The same things were measured in two ways. Each way mixes the same 11 hidden numbers, adds some noise and spreads widely along 7 directions of its own, which tell nothing about the thing.
Some things both ways: the first way, then the second way.
[  6   5   3   1   3   0  -8  10 -11  -3  -7  12   0  -9   0  -3 -15   7
  -2  -3  -9  -3]
[ 13   3  -5  -4 -22   5   6  -8  -2  -2   7 -14 -15  15  12  -2  -9   8
   6  12  -2   1  -8  16 -22  12 -13 -10]

[ 12 -33  -8  31  26  -1 -24 -21   6  21  -8  -5  11 -10 -10   0 -11   3
 -10  29  27  19]
[  5   8  -2  -2   6 -11   0  11  -8  -8  -6 -13   5 -13  -1 -19  20   6
   3  -2 -18  19 -11  -5  -9   0 -16   5]

[ 12 -23   0  15  14   3 -15 -22   1  13  14   0   7  -2 -18   4 -12   3
   1  10  21  10]
[ -6  -5  -4   1  12  11 -11   0   8  -7  13  16 -10 -12   9  -1   0   9
  -4  -3  -6   7   3  -4  17  -5  -1  11]

[ 14   0  11   5  -7  -8  -4   6  19  -8  17   6  -5 -16 -14   3 -12   0
   4  10   4   2]
[ -7   6  10   3  11   9 -19 -13  -3   2  14  16  -6  13   6 -22   3  28
  22  -2 -23  23  -3   5   2   3 -17  15]

[  2   6   9  -1  -3  -9   0  11   5 -10   0  -6  -5  -3 -10   8 -14   0
 -14  -3  -1   2]
[  6  -1 -12   1  -7  -5  -3   8   7  -9  -9   4   8   1   0  -1   0 -12
  -4  -5   2  -8   1  -5   3  -5  14  -5]

[  9  -5  15  -6  -7   4  15  -3 -13  23 -34   9  11  15  -3 -13  14   2
   6 -10   5  -1]
[ -4   6  10  -1  25   6 -12  -5  13   8   9   6 -10  12   6  -6  14  10
  11   2 -10   1   0 -16   8  -1   2  10]

[  4   0   1   7  11   7  -2   3 -17  13   0   1   1  -3  -9  -9  -7  -8
   0  10  -4  11]
[  0   1  -8  -1  -4  -3   1   0   4 -12  -5   2  -9  -2   0  11  -5 -12
  -5  -6  11  -7   6  -4   4   1  14 -11]

[ 10 -13  11  -6   2   7  -1 -13   1  13  23  19   6  -2  -5  -7  -7  -4
  11   1  17  -5]
[ 14   6   5 -12 -17  -8  16   4 -10   8   0 -12   6 -14  -3   1   7  -5
  -7  17   9   3  -8   4 -14  18 -17  -9]

[ -4  15   1  14   2 -21   0  12  10  -5  -5   7  -9   7  -9  -5  -6   5
 -19  16 -26  12]
[ 18  -2   3 -10  -9   7  -2  -1  15 -29  -6  -2  -3  13  11  -4  18  -7
  -2  -5  -2 -11   6  -2 -18   2   4  -1]

[  0  13  -5  13 -10  -3  -4   4  16 -11  11  16  -7 -11  -4   6 -26   3
 -12   7   1   1]
[-15  -7  -1   3  10   1  -5   9 -21   2   3  10  -4   3  -5  -8   0  14
   5  10 -23  16  -2  17 -15 -10 -13  22]

[  6  -7  13 -15   1  -4   2  -4  -4   1  -3  -3   0   4  -6   2   4  -5
   1  -4  10   3]
[ -4   1   1   6  14   0  -8  -1   8  -4  -1  14   3   0   1  -1  10  -1
  -4  -6  -8   4   3 -10   9  -7   8   5]

[  2  -8   6  -5 -11 -15  -2   2   9  -4  15 -12   2   7 -11  12 -32  -2
 -25  -2 -12 -21]
[  3  -1  -9   5  -5   1  -7 -14   8   7   5  -9  -8  11   8   7  -5  -3
   1  -8   6  -4   1   1   2   9   3  -1]

[  6   2   9  -4   2  -4  -3   6  -6   2  -4   3   1   6   9   1   0   1
 -13  -5   9   8]
[  8   5   1 -10  -1  -3  10   9   5 -20   7  -6  -6   1   8 -13  17   5
   4   9  -5   6  -1   0 -11  -4  -2   6]

[-2  0  6  4 11 -1  1 -6 -5  0  0 -4 -3 18 -7  4 10 -5 -8  5  8 20]
[ -8  -1  -3   7  11   3  -4  15  10 -11  -1  23   1 -14   3 -10  13 -12
 -16  -6   2  -4   7 -23  32 -15  14  12]

[ -5  -7   5   5  16   6  -3  -5  -4 -11  13  12   5   8   2  14  -3  -6
 -10   9  15   1]
[  1   7   4   0  -7   4   9   5 -18  -1   9   3 -14 -14  -3  -7  -9   9
   6  10   5  16  -7  -3  17   4 -15  13]

[ 9 11 10 22  0  2  4  9 -6  3 -5 -4 -7 -3  1  4 -4 -5 -9 16 -6  3]
[ -3   6  -4  17  -9   5 -11 -14   7  16   6   8 -15  22   4  -9   0  -1
   7 -12  -4   2   2  -9  17   9   4   1]

[ 17   0  14   5  -2 -15 -17   7  16 -10   3   4   0 -14   5   3 -20  11
  -4   6  10  -5]
[ 25   0  -1  -8 -25  -3 -16 -14   0 -14  -6  -5  -1  35   1  -4  -2   3
  27  -6  -1   4  -1  17 -16  17  -1   6]

[ 15  -3  -4  20  27 -13 -25  -7 -12   7 -10  -8  -1 -23   4  -8  -6  11
  -4  18   1  20]
[ 11  -1  -5  -1  -6   0   1  15  -3 -38 -12 -20  -2   6   2 -23  13 -13
  11 -17  -4  -6  -1  -9  -7  -5   1  21]

[  2   1  -6 -21 -17  -7  12  -9  -9  -5   0  -9   8  10   2  19   4 -12
 -16   0  18   5]
[-12  11   4  23 -16  -1   4  -4 -33  12 -22   0  23  16 -15 -19 -13  -4
   6  -8  -2   0  -6   4  -3   7  -9  -5]

[  2  10   9   0  -2   3   6   1  16 -10   5  24  -6 -22   6  -2  -3  -8
  10   5  26  11]
[ 10  -2  -4  -6  -4  -6 -10  18  -4  -4 -10   2  -1 -10  -2  -5   8 -12
   0   5  -7  -3  -8  -9  -1   3  -3   3]

[  9  18  10 -10 -11  -7   7  10  15 -24  16  10  -7 -30  11   3  -5  -3
   5   8  13   2]
[-11   5  -5  13   7  -2  -9 -10  -8  17   1  10   1  13   3   6  -5  -1
   0   2  -4   3  -1   6   4   1   1  -2]

[ 11  -2   2 -10  11 -13  -5  -8  -9   3  14  -9  13 -18 -10  -5 -11   5
   1  -6   9   7]
[ -6  -4   1  17   6  -5 -14  -5  -5   0   6  10  -4   4   5  -2 -13   1
  13  -9 -16   7  -4  -5   4  -7  -5   3]

[-11  12  -7  -1  -7  -7   3  -2  15 -15   4  15 -13  -5 -13  -5 -17  -4
   0  12 -18   4]
[-22 -11  -8  13  24  11 -17   8 -10   5  -5  11   0  -5   3   0   2  -8
 -12  -4  -6  -6   5  -4  11 -12   2  24]

[ 20  -9  17   9   2 -14 -10   2  -3   5  -3 -18  -4   0   1   9  -6   0
 -10 -12  -3   5]
[  1  -5  -8  -7  -5   3   1  -6  27   5   6   7   0  -6  -9  16   4   1
  -7  -4   4  -8   8  -9   0   4  20 -19]

[ -2 -15   2 -13  37 -11 -25 -12 -14 -13   6 -12   1   0   1 -10 -13   1
   6 -12 -12  14]
[  8  -8 -14  -6 -13  -7  10   3   4  -5  10  -9  -7 -20   4  14  -7  -6
 -10   4   7   3  -3   5  -4   4  -1  -7]

[  9 -24  -6  -5  22 -10 -17 -22  -4  -3  -8 -23  15 -18 -17  -9 -15   5
  12  -3   5  13]
[ 13  -3  -6  21 -14   3 -27 -12   9   2  -6  15  -5  32  16   0  -4 -15
   2 -13 -17 -11  -5  -5  -2   2   5  -8]

[  8   5  -6  -1  -1 -11  -4  -9 -19  13  -8  -7   8  13   6   2  -1   9
 -23  -8   5  12]
[ -2  -3  -8  -4   0   4  12  -8   7 -15  13 -11  -5   6  12   5  -1  10
  -6   6  -1   0   7  17 -24  -6   1  -4]

[  5  19   8   7   6 -10  -2  10   9 -16  12   7 -16 -26  -8  -7  -7   1
   8  17 -15   8]
[ -3  -2 -12   2   1   3  -3  -9   8   0   3   3   1   4   5  15  -2  -8
 -11  -4   7  -7   6   5  -1   1  11  -4]

[  8   8   5   1 -11 -17  -8  -2  11  -3   1   3  -8   6  -8   5 -10  10
  -9   0   3   7]
[ -5 -10 -14 -18   6   9   3  -1  10 -18   8 -14  10 -12   0   5  -4  15
  -1   2   7  -2   8  15 -11  -3   5   7]

Other things, the second way, with their names:
q_56: [  1  -1  -8   2  -1  -6  -2   8  -5   2 -15 -14  17   1  -5 -14   5   1
   1  -4  -3   2  -5   0  -4   0   0   7]
q_714: [-14  -6  -9   8  -1  -7   3 -16   3  23  -3  -7  21 -12  -4  15 -18  21
 -17   0  -3  12   2  14 -11   6  -5 -32]
q_391: [-14  -5   4   3  24 -15   8  28 -15 -15 -10  25   7 -17 -14   6   6 -15
  -7  10 -13   1   0 -13  -1 -31  13   5]
q_518: [  0   4  -8   9  -5  -4   1  12  -1   1  11  -1  -6   4  10 -27  12   6
   5   4 -23  14 -11  -2  -5  -6 -11  10]
q_910: [  7  -1  -3  -5  -9  14   3   2  -4 -11   0 -15 -18  18   2  -5  -6   5
  14   7  -3  -6  -2   5 -15   1  -2  11]
q_130: [ -2 -11  -9  -2   3   7 -10  15  31   1  -5  13 -14   1   4   1  14 -11
 -21   3  -2 -23   9 -24  13  -9  26 -10]
q_470: [  6  -1  -9   9 -16  -6  -9   4   3  15  -5   8   6  12   3  -4   4 -15
  -8   3  -5 -10  -6  -3  -4   4   5 -10]
q_417: [ -7   3  -8   0  12   4   0 -23  15  34  22 -15  -8  -2   5  16 -12  27
   1   8  -3  15  -4   9   2   9  -6 -12]
q_705: [-30  -7  -7   0  32 -25   3   0 -14   8  -2  15  24 -32 -22  30 -14  13
 -11   6  -3  25   5  15  -3 -16   7 -13]
q_883: [  4   2   3   8 -10  -6 -15   0 -19 -12 -16   2  15  20   1 -20  -2 -10
  17 -15   9  -1  -1   3  11   5  -4  25]
q_996: [  7   0 -11  -8 -26   6  14  -7   6  -1   8 -14  -2  14   1  -8  -1  15
   4   8   0   4   1  20 -20   6  -4  -4]
q_82: [  7  -2   0   0  -7  -4   0   2   1  -9  -9  -2   3   3  -2   2   9 -10
  -3  -6  -2  -5   1  -4 -11   3   4  -3]
q_34: [-16  -8  -7  10  10  -4   8  14 -13  -4 -21  11   8  -8 -13  20  -9 -32
 -21   1  19 -22  11  -8  12 -15  25   1]
q_259: [  3   2   6  -5   6  10  -1   6   1 -21 -14   0   9   5 -12  -9   2   3
  13  -6  -5  -6   3  -9  -3  -6   8   7]
q_278: [ -1  -2   3  -7   5  -6  17  14  -1   5  -5   0   4 -11  -7   6   7  -4
 -13  15   7   0   1  -6   5  -8   8   3]
q_127: [ -6  -6   4   8  -7  -8   5 -14  11  25  -6   7   9  11  -7  13  -5   9
 -13   1   1   1   9   5  -8   4   9 -26]
q_924: [ -3  -1   0  -2  12   7   3  -6   2  -6   2  -9  -1 -12  -6   9  -4  13
   4  -6  -4   9   2  -2  -3  -1  -2   1]
q_182: [ -5  -2 -10   5   5  -6 -12  -6  -1  18  -1 -22   0   4   7  -2  -7   4
   3  -2   3   1  -4   2   3   9  -5   0]
q_297: [  7   4   1 -10   0  -2   1  10   0  12  11  -3 -10 -17  -2  -8  19   5
   2  10  -7  13  -9  -8   6   9 -13  13]
q_971: [ -7  -4 -17  -2  -9   4  -2 -12   5   3  17  -2  -1   9   3   3 -16  11
  10   0   4   2   2  19  -4   2   3   3]
q_677: [-15  -2  -3  21  -2 -15  -2  -8 -18  45  -6  15   9  -8  -9  21 -12   1
 -23   9  -7  17  -6   9   2   4  -8 -22]
q_559: [ 13 -13  -9  -2   2  -3 -10   4  22 -20   0 -13 -13   9  18   4  -4  -4
   1  -7   0  -9   3  -9   2  -8  13   2]
q_63: [ -6  -5   3   6  14  -3  -1  21   4  -3 -10  27  -2 -14   4   0  15 -11
 -28   9  -9  -3   5 -19  15 -19  10   0]
q_893: [  2   4  -8  -4   0   5  -8  -8  10  -9  11  12 -18  12   4   9  -2  -8
  10  -2   8  -7   6  -3  11   2  16   4]
q_508: [ -8  -6  -9  12   3 -14  -4  -1   2  31  -2   0  13  -8  -2  10   0   1
 -16   2  -8   7  -4   0   2   1  -2 -10]
q_622: [ -1 -17   1 -10   5  12   3   2  10   2  -3 -15   3 -18 -10  14   2  14
 -11   4 -15  -6   0   0 -30   4  -7 -13]
q_686: [ 14   2   4   1  -5  -6   5  -6  14  15  -1 -10   2  -1   6  20   4 -15
 -14   3   9 -15  -5 -13  -3  12   4 -22]
q_179: [-11  -8   3  -1   8   0  11 -20  11  12  11   7  -2   0   1  36 -11  18
 -17  14  -3   6  10  18 -24  -2   2 -30]
q_90: [-10   8  -6   5  11  11   0 -10  13  10  15   6  -7   9  10  -6   9   8
  -3   0  -2   2   3  -1  12  -3   4   8]
q_558: [  1  10  -5  10  -1  -1  -5  -6   9  10  -7   7  -3  20  10  -2   2  -5
 -10   2   3  -6   2  -5  10   0  12 -13]
q_953: [  4   6   6 -20  12  13  25  22  -3 -34   0 -17  -3 -14  -2 -22  19   6
   6  10   5  -3   2 -11  -3 -13  -1  26]
q_53: [ -2   3   8  -6   5   7   7  -9  -9   1  11   8  -9  -4  -8  18  -5  13
   5  12 -15  12  -3  10 -21   2 -11  -7]
q_183: [ 14  -6   1 -11 -10  10  -5  -9  11 -12  12 -10 -19  19   5   3  -4   9
  23   1  -2  -5   0   5 -15   7   1   9]
q_812: [  8   5 -10   7 -15   2  -4  -6   3   7  -6  -3  -3   0   3  13 -13 -21
  -8  -3  11 -19  -5  -9   5  13   5 -20]
q_408: [ -3   1   3   7   9 -16   6  13 -11   8  -2 -14   9 -10   2 -15   3   6
   1   7 -13  13 -12  -6  -7  -4 -15   1]
q_454: [ -4 -12  -2  -5   1   1   4  -1  10  -7   3  23   4  -4  -7  26   6 -11
 -18   1   7  -8  12   4  -3  -8  20   0]
q_753: [  1  -1  -2   0  -1  13   2  -3  16   4   6  -3   4   0   7  -4   3   9
  -8   4  -6  -7   0  -4  -6   0  -1 -10]
q_695: [ -6  -2   6  -6   3   1   6  -1  -5  20   5   4 -12  12 -12   7   1   9
   7  16   8   6   4   7   4   2   3  18]
q_740: [  2   4   0   8  -4  -3   3 -15   9  10  14  -8  -5   3   9  -2 -11  20
   9  -3  -4  14  -6  -1   5   3  -8 -10]
q_623: [ -8  -2   5  -5  19  -4   6  10  11  -1  -9  -1   1  -6 -11   4  10   5
  -6   3  -3  -3   6 -14  -2 -10  15  -7]
q_79: [  5  -3  -4 -17   3   3  -1   0   6 -21   1   4   1  -6  -6  12   4   1
   6   0   5   3   6   8  -6  -1   8   6]
q_717: [  5   4   3   6 -10   8   0   6   1   4  -6  11  -6   3   6  -8   8  -6
 -16   7  -9  -4  -3  -9   1   1  -4  -8]
q_809: [ -5  -7   4 -18  19   1   9   0   8  -5   6 -12   0 -12 -12  17   1  13
   9   5   7   3   7   1  -5  -3   7  12]
q_138: [  2 -10   7 -17  13   9  12   5  19 -23  10 -15 -21  -3   7   1   6  21
   2   7  -4   0   9  -4 -15 -10   4   4]
q_123: [ -4   0 -20   0 -16  -2   8  14  -4   1 -11 -11  14  -3  -5 -16   1  -7
 -11   6   3  -9  -1   4  -4  -2   4  -6]
q_947: [  6  -7 -20  -2  -3  -3 -10  15   5 -17 -10   1   1  -6   6  -2   2 -16
  -8  -3   1 -10   0  -6   9  -9  13   4]
q_379: [ -3   6  -4  16  -9   9  -7  -3  -9   5  -7   0   1  19   2 -20   2  -3
   4 -10 -10  -1  -4  -2   2   5  -6   8]
q_991: [  5 -10  -2  -9   3   6  -3  10  16  -3   5   1  -6  -7  -4   1   2   1
   5   3  -3 -10   2 -15   5  -3  10   5]
q_792: [  7   8  -1  16 -22  -3   3  -3 -15   3 -11  14  11   2   7  -3   4 -18
 -20  -1  -2   5  -6   5  -1   8 -11  -9]
q_640: [  3   6  -8  -4   3   1  -2 -11   9  18   5  -9  -9  -3   1  18   1  -7
  -5   2  13  -6  -2  -7   9  14   6  -7]
q_339: [-15  -1   0   9   8   5  -5 -13 -14  29   2  14  -4   3 -11  19 -14   6
  -2   6   6  11   2  10  15   5  -1  10]
q_554: [ -2  -1   1  21  -4 -21 -17  -8 -13  34  -1  30   6   4  -2  13  -9  -1
  -4   3 -17  25 -12   6  11   1  -9  -8]
q_690: [ -8  -9  -7  -2  -8  -9  -1   9 -13 -11 -15  -1  14   4 -23  -6 -10  -4
  17  -5   6  -5   5   5  -3  -4  13  10]
q_534: [  4  -4  -8  12  -8  -2 -19 -10   4  12   5   7  -2   3   9  -4  -5   6
   1  -9 -10  14  -6   2  13   6  -9   3]
q_236: [  7   3  -6   7  -8  -6 -15  -3   1  -6  -5   1   6  13   9 -15  -2  -4
  10 -11   0   0  -3  -3  11   3   1   2]
q_882: [ 11   2   3   1 -19 -10   0  -4 -14   1 -12  -5   4  17  -7   1  -4  -5
  13   0   4   3  -4   9 -10  11  -4   3]
q_688: [ -6  -3  -1  -3   2 -16   3   5  10  27  -5  -2   8   1  -2   2  18   2
 -22  15  -2   0   1   0 -11   2   5 -18]
q_139: [ -1   5   2   6  -4 -15  -1  -5 -25  10 -10  -6  15   2  -8   3 -14   3
  10   3   1  13  -9  14  -6   9 -13  -3]
q_942: [  5   2 -10  -4   5   7  -3  -6  11  -6   5  -7  -6   1  13   6  -5  -3
  -3  -1  16  -6   4  -1  15   2   8   6]
q_456: [ -1   6   5   7   2  -9   3   8 -22  -5 -16   3  20   5  -7  -9  -3 -11
   6   3   4  -2  -5  -3   2  -4  -1   9]
q_404: [-11  -3  -5   2   8   3 -13  -4  -7 -12  -3  16   5   2  -1   5 -15   4
   4  -3   0   3   6  10   4  -6   6   2]
q_585: [ 14   4   6  -8  -3   8  12   1  -2   5   2 -16 -11  -6   5   5   6  11
  -7  17  -6   7 -11   1 -14   8 -18  -2]
q_897: [  1   7 -11  -8 -12  -2   1 -26  -2  11   8 -14   8   8   1  16 -10  10
   4   5  12   7  -1  29 -18  20  -6 -14]
q_814: [ 14   1   9  -6   2  -4   6  -8  10 -11   8  -7 -12   2  12  10  11   6
  -2   2  -4  10  -1   2 -17   4  -7  -9]
q_321: [  4   0   2   6  12   2   8   0   9   9   7 -27   3 -12  19  -9   9  16
 -15   3 -18   8 -12  -8 -14   1 -23  -9]
q_419: [ 10  -6 -26   1  -8   4 -20 -15  16  -8  11 -11  -8  -6  20  19 -22 -11
  -1 -13  16 -13  -1   1  13  11   6 -12]
q_637: [ 11  -8  -8   3 -22   3   6  10   1 -18  -9   0   5  -6  -1   1  -8 -17
  -8  -5   4 -13   0  -5  -1  -4   6  -2]
q_752: [-10  -7  -9  16  -1  -6 -14 -11 -11   6 -19  18   8   7  -7  24 -20 -13
 -11  -7   3  -6   7   8   0   0  14 -18]
q_166: [-12   5  -1  17   0 -20   7   6 -24  11 -15   4  32 -15 -16  -2   5 -18
 -11  -9  -4   6  -7  -5  -2  -2  -6  -4]
q_233: [ 10  -6  -2 -12   2   3  -3  -9  27   1  14  -9  -4 -11   3  10   2  10
   3  -4   4  -1   1  -9   3   9   3 -11]
q_950: [ -8  -6 -12 -12   4   3  11  10   4   6   5   1   3 -17  -5  17  10 -15
 -23  16  15 -17   6   1  -3  -1  12   0]
q_159: [  3   7   8  10  -9  -6 -18   5 -22  -5 -17   7   0  32 -12 -30   9  -7
  33 -11 -12   5  -5  -4   1   5  -4  25]

Some of these things the first way, each followed by its name:
[ 15   6  10   0 -19  -4  -1  14   2  -2  -6   7   4   5  14  18  -6   7
 -27   4  21 -10] => q_558
[ 12  -6   4  11  -8  -4  -5   0   0  12  -6  -6   6   4  -6   3 -20   9
 -19 -15   2  -1] => q_470
[ 11  -4  10   0   0  -1  -9  -2  -2   3  -3  11   5   3  -2   3  -7  12
  -5   6  15 -10] => q_942
[  7  -6  13  -9 -15   1  -6   3  -5  10 -21   5  -5  11 -14   8 -17   7
  -7  -6   5 -19] => q_56
[  9   0  15   1  -1   3 -13  12  -5   1  15  18  -9  -9 -14   5 -29   6
  -1   6 -10 -27] => q_677
[ 13   1  -7  31   0   9 -13  -6  -1  13  -9  -5  -2   0 -13   1 -14   4
  -4  16  15  21] => q_123
[ 14 -10  12  10  12 -25 -20   0  13 -16   2 -15   4  -6  -1   5 -19  10
  -6 -10 -10   3] => q_991
[-11  -2 -11 -17  13 -16  -5  -3  -9 -22   0 -15   6  10   3  -6 -11  -6
  -8  -7 -27  13] => q_34
[-16  14   5   2   5  -1  19   3  10 -17  -1  -4  -4  -7 -30 -16 -15 -14
  20   8 -26   7] => q_183
[  0  -1   0  23  -2 -14  -6   9  28 -19  22  -4 -11  -8 -13   1 -34   0
 -19   1 -37   0] => q_950
[ 16 -13  14  -7  17  -3 -12  -8 -30  17 -14 -10  14   9  -8  -1   3  11
   3  -7  10  -3] => q_740
[  6   9   8 -14  -4 -21   0   0   1  -4   2   4  11   5  13   5  -4  10
 -19  -6  17   1] => q_408
[ 13 -18  14 -17  -1  10 -14  -4  -3   1  20   9  -2  -5  -8  10 -18  -4
   5  -6  24 -13] => q_63
[ 19 -11   2   9  -6   5 -11  -8  -5  13  10 -17   8  -3 -23   4 -28   7
  -3 -12   7  -2] => q_971
[ -1  -9  -4   1  19   7   2  -5 -20  11  -7  -4  16  -6 -19 -12  -4   1
   0 -10   1  17] => q_391
[-16 -31  -2   0  19   3  -7 -18  10 -15  -4   2   8   6 -20   5 -20 -12
   4  18  -1 -11] => q_585
[ 11  -5  -4  32   5  -4  -8   2  11   5  -6  -7   5 -12  -7  -5 -19   0
  -9  21  -2  13] => q_159
[ -5 -25   9 -18   5   6  -7 -10  10 -28  19  -4  -2  -5 -18   7 -28 -17
  19   5  -7 -23] => q_339
[  8  -6 -10  29  20  -4 -13 -15 -10   6 -26  -7   3  -4  -1  -4   5   7
  -2  23   1  26] => q_379
[ 13   1  16 -10  11 -10  -7  -1  -3   0  18  14   1 -17  10  -5   0   1
   5  12  16  -3] => q_814
[ 13 -16  11 -13   2 -20 -15  -3 -14   2 -14  -1   3   5  13  20  -2   7
 -25 -11   8 -12] => q_924
[  9   2  20   6   8 -11  -5   6  -1   0  -7   7  -4  -5 -12 -12  -9   9
  13   4 -21 -10] => q_809
[ 15  26  10  -1   2 -23 -13  17 -15  -7 -20  -3  -7   3  20  -7   3  15
  -5 -15 -16  18] => q_690
[ -5 -11  -6   9   8   4  13 -11   0   3   0   8   9 -15 -14   3  -3 -11
  -4   4   7   9] => q_53
[ 10 -16  -1  26  26   5 -24   1   0  -2   4 -18  -3 -28 -28  -8 -30   4
   8  10 -13  11] => q_518
[ -1 -29   6  27  24  18  -5 -21  11   9   2   2   4  -3 -20  -9 -11 -13
  17  17  13   9] => q_297
[  6   5   6  -7  16 -12  -9 -11  -5 -12   4  -2   2  -5   6  -8   3  -5
  19  14  11  17] => q_138
[ 11 -15   0 -21   0   8  -8 -11 -16  11   1   3   8  -2 -23  -7 -10   1
  17 -10  13   3] => q_404
[ -9   3   5  -8   2   0  10  -1 -17  15 -21   5  -1  20 -12 -11   2  -5
  -4  -5 -15   5] => q_82
[ 37   2  19 -10 -16 -10 -21  -2 -17  24   9  11  -2  -4  -2  14  -9  18
  -2  -1  27 -18] => q_714
[  3 -19   7  -5  13   8  -5  -5  -5  -8   1  -2  -1  -9 -18  -1  -5  -9
  15   9  -2   0] => q_953
[ 12  -3   5   0  -3 -15 -16   3   3   2 -10   1   5   2   0  -7 -25  13
  -8   2  -7 -10] => q_182
[  1  18   9  -1   5 -26  -2  10   9 -28 -13  -1 -13  -5  -1   2   7   6
  -1   5 -19  15] => q_753
[ 11  -5   7 -35 -11  -2  -8   3 -13  -3  12   4  -2 -12  -4   4 -21  -4
   5 -14   6 -15] => q_752
[ -7  -4  15 -28 -13 -21   2   9  11 -14  14   3  -7   2 -26  13 -31   0
 -17   2 -21 -37] => q_321
[  7  -9   1   4   4  -6  -6 -23  -2  11 -12  10  -5 -15 -12  -5  -3  -5
  22  10   9  10] => q_622
